The first 7 rows are patterns. Each new row is the sum of 2 different patterns, raised or lowered, with some noise. Before adding, each is slid sideways (what falls off one end comes back at the other), maybe read backwards, and multiplied by a number that may be negative. Names go in the order of the patterns.
(in the rows, 128 means zero)
Known rows, each followed by the names of its patterns:
[121 117 124 158 128 123 119 141 121 131 102 118 179 103 130 167 129 129
 137 157 134 106 135 146 127 155 114 125 116 111] | J
[129  90 181 124  74 149 104 125  91 139 126 150 126 102 136  74 129 144
 139  74  93 133 128 130 122 158 123 111 133 126] | D
[113 102  88 132 143 158 134 158 110 129 128 138 180 128 150 117 128 163
 107 146 131 120 158 122 120 121 116 100 119 113] | G
[180 154 132 143 121 131 127 133 133 131 111 137  74 111 132 117 112 117
 126 122 124 141 135 134 127 122 118  90  99  97] | N
[141 137 143 112 140 118 129 140 140 124 124 131 121 137 156 143 114 141
 111 161 140 106 132 140 114 164 126 146 132 129] | Q
[142 113 127 129 135 133 109 132 124 129 117 110 139 137 134 157  96 137
 117 118 111  91 114 112 136 131 144 127 118 182] | V
[113 144 147 121 119 157  91 135 143 132  92 148 127 119 146 119 125 107
 126 171 137 132 124  74 122 137 131 127 133 130] | R

New rows, each followed by the names of its patterns:
[131 112 103 123  68 135 137 126 135 124 162  67  99 170 101 151 109 161
 105 141 106  78 167 106 139 119 100 101 150 148] | J D
[138 155 118 128  79 114 133 126 128 107 128  96 128 141 125 107 134  92
 117 133 145 104 119 126  94 159 121  96 104 127] | Q R
[163 119 126 157 204 191 137 158 166 135 181 141 171 159 151 171 172 171
 134 173 178 146 174 160 144 144 154 144 164 166] | N Q
[ 98 136 180 128 130 152 119 173 151 113 164  94  95 134 142 185 120 124
 156 136 117 136 129 135 124 154 162 118 186 137] | J R
[ 50 146 130 152  65  71 128 138 128 130 159 112 106 133 138 120 111 163
 117  67 148 105 110  98 104 143 138 125 128 125] | D Q
[125  96  85 174  97  97 131 112 114  84 134 121 143  98 104 113  67 126
 142 123  62  85 113 121 143 121 129 122  86 147] | D Q
[157 163 160 203 140 176 161 134 139 143 121 182 128 155 136 115 210 187
 199 150 152 135 142 150  89 139 165 152 156 157] | N V
[110 152 138 144 147 194  96 151 195 143 195 134 151  95 131  87 153 156
 129 172  84 120 102 191 165  97 155 114 136 117] | D G
[137 120  88 135 158  82 119 133  91 148 119 148 120  77 118 118 130 153
 129 101 113 126 122 112 124 103  93 127 144 105] | Q R
[118  67  96  63 117  92 154  50  59 106 140  90  99 141  83  99 115 125
 105  28 144  97  59 178  91  94  69 115 100 122] | D R
[116 172 125 140  83 118 116 122 170 138 152 115 176 147  84 191 180 104
 100 112 126  97 132 134 137 138 160 175 119 104] | D N
[105 142 137 173 132  88 132 120 139 133 122 138 107 136 147  92 165 134
 129 139 181 124 145 150 139 168 134 137 112  99] | G R
[147  90 116 107 139  98 106 116 103 124 108 124 103 133 157 150 141 131
 140  91 111 107 129 116  75 144 113 121 142 118] | D V
[106  95 125 104 156 115  87 105 163 146 112 143 112 128 109 112 159 118
 116 138 153 114 131 168 105 129 145 157 136 134] | D G
[107 176 165 172 163 159 148 149 134 111 140 166 137 175 133 149 165 160
 187 155 132 149 126 140 147 132 146 119 158 114] | N Q
[113 132 118 125 135 136 137 151 141 173 141 130 157 132 124 148 132 174
 130 132 116  85 174 158 181 152 141 108 112 120] | G N
[153 118 156 165 149 172 170 178 178 164 138 179 119 141 150 149 166 153
 159 141 157 174 153 146 151 163 162 162  90 167] | Q V
[118 105 133 141 139  95 147 105 138 159 136 144 102 146 158 147  96 143
 179 116 128 127 115 115 127 152 141 115 158 146] | D V
[114 155  72 130  86 118  91 138 138  88 130  88 105 100 158 183 145 142
 126 105 131 138 132 127  98 132 106 118 156  83] | G R
[ 89 132 121 147 169 134 180  72 108 136  96 143 138 138 140 151 136 160
 135 201 179 127 131 122 138 111 152 135 121 120] | G N
[108 193 123  92 165 123 147 144 155 151 186 134 157 157  95 170 165 206
 113 120 159 138 175 154 205 160 140 124 128 141] | D G
[128 140 123 148 127 110 119 111  87 142 160 131 157 128 133 149 114  92
 152 131 148 129 122 134 136 145 185 131 136 120] | N Q
[119 109 150 151 119 128  96 126  83 119 138 122 110 110 142  69 123 178
 116 113 129 121 136 126  78 118 143  96 185 109] | D Q
[ 99 119  51 110 125 126  60  92 113 129 120  72 151 105  69 111 109 105
  63 145 122  69 114  93  87  94 121 118 141 113] | J D
[ 93  94 103  94 132  82  93 113 102 101  58 159 137  47 121  93 102  76
 100  90  94  87  72 101  59  82 138 115  61  79] | D V
[190 166 133 128 168 150 190 165 180 159 163 142 159 151 132 183 138 129
 156 163 147 113 150 168 116 186 188 138 171 125] | J Q
[102  73 142 125 152 125 139 108 124 126 113 165 110 134 115 123 140  96
 131 114 115 160 123  97 117  95 115 120  89 106] | G Q
[107 124  94  96  81 119 109  99 115 109 126 139 149 135 125 121 107 116
  75  90 148 128 133 138 112 124 114 136 118 112] | N V
[138 182 134 169 140 133 153 142 153 179 141 153 148 167 174 119 184 131
 148 125 146 163 123 126 156 172 140 134 135 121] | J R
[ 81 106  95  89  78  79 116  96 118 114  65  97  89  86  69  68  59  95
  97  99 131  87  63 163 102  95  86  79  98 111] | Q V
[163  72 133 112 108 112 124 115 108 144 113 127 131 151 118 125 123  93
 135 132 101 118 125 119 141  81 141 142 110 111] | Q R
[158 171 150 140 163 185 179 188 168 170 169 158 182 191 168 166 174 162
 157 175 129 201 150 154 182 204 149 160 164 152] | J R
[192 136 118 171 130 145 134 110 121 134 141 143 172 127 175 155 171 181
 126 126 119 138 123 142 147 149 139 104 132 136] | G V
[190 170 157 168 185 163 166 161 142 129 161 169  91 169 162 148 152 176
 137 170 159 144 164 169 187 150 116 144 130 184] | V R
[169 134 128 133 161 140 130 191 109 115 116 152 155 101 128 139 147 157
 118 139 118 119 137 125 167 117 158 127 111 144] | J Q
[115  94  28 116 105 104 100  49 106 106 136 169 114  99  89 132  68  94
 106  73  99 117 107  77 132 109  83  89 136  80] | V R
[112 120 119 148 134  96 121 108 142 125 110 126  87  98 154 116 100 144
 124 143 144 142 101 117 110 117 127  81  99  89] | V R
[109 154 120 164 119 117  74  81  99  94 106 118 108 104 105 125 136 111
  98 124 140 126 116 142 137 114 168 151 122 102] | J G
[141  94  58 100  97 116 111  81 137 141 114 113  90  89 102 106 104 120
 115 134 117  91 101 149 168 105 113 159 118  99] | J V
[131 162 137 143 164 129 121 145 149 143 144 151 132 123 173 165 130 156
  79 135 183 144 140 143 120 149 110 170 143 119] | Q R
[131 107 168 111  88 117 132 126 136  95 116 167 120 111 131  86 118 108
 112 143 117 133 121 126 122 156 132 118 120 158] | J Q
[167 122 166 149 142 150 133 139 126 148 194 186 178 171  51 117 152 133
 151 148 148 129 159 163 155 127 222 127 150 169] | N R
[129 139 127 173  93 103 148  97 126 120 131 110 100 145 117 114 123 130
 173 122 122 135 168 126 147 105 111 131 122 144] | J D
[141 133 133 140 171 115 136  97 120 113 108 130  98 106 121  79  72 111
 135 149 125 132  99 107  91  97 118 151 138 137] | G N
[120 108 107 132  80 113  90 107  75 125  89 100 113 117 105  42 121 138
  79 103  96  47  73 105 121  95  93 101  66 128] | J R
[185 159 126 126 127 152 107 142 145 140 149 121 153  89 109 203 109 159
 144 175 157 145 130 127 150 113 173 141  71 110] | D V
[115  53  56  91  87  48  83  72  93  92  81  70  65  97  85  95 101  85
  47  84  65  91 121  89  57  85  73 117  84  41] | J R
[134 110 159 138 145 159 135 140 140 130 133  93 117 118 187 163 132 167
 170 136 140 155 148 147 114 139  64 114 136 123] | N V
[ 40 140 127 115 116 108 120  92  96 137 108  96 132 179  82 108 116 134
  93 141 113  92 113 104 131 118 171  98 150 105] | D R
[167 126 182 166  67 169 130 131 146 162 141 112 142 152 133 130 169 190
 137 113  99 194 129 149 136 112 147 136 200 153] | D V
[114 137 144 124 167 109 121 129  91 142 120 118 148 117 117 114 116 122
  94 135 130  35 142 147 106 128 104 145 146 159] | J V
[102  84 119 123  94 141  84 103  62 130 113  78 106  99  95  72  93 117
  82  87  89 120  62  83  94  83 109  81 119  77] | D V
[ 79 109  92 114 122 122 129 150 113 128 129  94 147 129 100 103 131 161
 137 128 132 108 155 123 166 142 149 129  75  88] | G N
[129 142 138 141 133 150 131 136 138 136 102 107 110 172 162 158 155 118
 148 124 159 146 121 125 150  86 146 137 138 123] | N Q
[ 97 155  69  91 116 125  80  88 154  62 111 118 112  37  70 113 109 119
  41 104  61  98 163 109 116  63  48  75 129  53] | D R
[ 76  91  92  84  97  63 122 105 105 113  98  99  94 112 149  74 116 100
  91  90  86 109 143  75  90  89  55 132 112 118] | N V
[ 78  87  97  93  85  96 141  58 105 120 108 116  94 122 102  86  66 121
 105 128  97 107 128 116  72 118  60 104 113  99] | J Q
[135  97 121 123 176 158  93 126 103 124 132 152 161 143 147 131 146 153
 148 146 160  76 146 121 107 138  70 122 129 115] | G V
[145 122 128 111 132 160 153 172  70 146 143 138 157 121 130 138 130 142
 134 141 191 153 136 134 168 201 130 147 160 131] | N V
[ 94 109 100 127 128  50 172 116  65 110 115 107  78 104 128  87  81 102
  79 124 114 147 143 137  75  88  74  93 117 110] | J N
[133 131 155 137 136 108 111 144 173 173 154 142 140 150 128 158 128 152
 141 125 159 175 117 159 162 144 172 142 127 135] | N Q
[168 126 121 123 170 114 126 137 110 105 131 133 109 103  87 117 132 146
 123  72 110 120 118 131 108 103  82 114 124 128] | G R
[ 92 100  93  82  63 153 133 115  99 104 132  76 124 135 114 101 110  66
 100 118  83 100 109 118 122 115 127 124  99 112] | J N
[159 160 156 168 122 138  91 112 118 232 196 168 177 150 176 161 162 162
 160 112 167  96 121 173 116 133 150 132 145 107] | G N
[ 88  78 111  60  52 103 101  75  88  97  99 135 105 113 100  77  90 149
  45  95  68  91 130 105  79  93  78 100  93  95] | Q V
[141 201 110 160 169 135 105 104 161 104 153 136 141  93  35 146 132 146
  84 111 128 117 155 143 124 104 138 120 168 104] | D G
[ 93 114 143 104 100 123 142 119 103 131 138 106 152 145 102 112  94  98
  97 110 138 118  95 101 102  59 140 113 135 167] | J N
[105 108 120 133 110 122 122 127 118 136  84 121 107 131 107  82 101 115
 125 125 119 111 148 156 138 135 120 122 132 147] | J V
[120 103 150 147  54 107 139 111 130 136 151  95  66  59  91 115  87 131
  89  80  83 152 165  89 106 116  90 105 110 108] | D G
[140 121 108 152 154 175 135 168 116 136 128 102 145 164 117 149 130 153
 154 153 163 125 140 124 137 140 130 118 148 105] | N Q
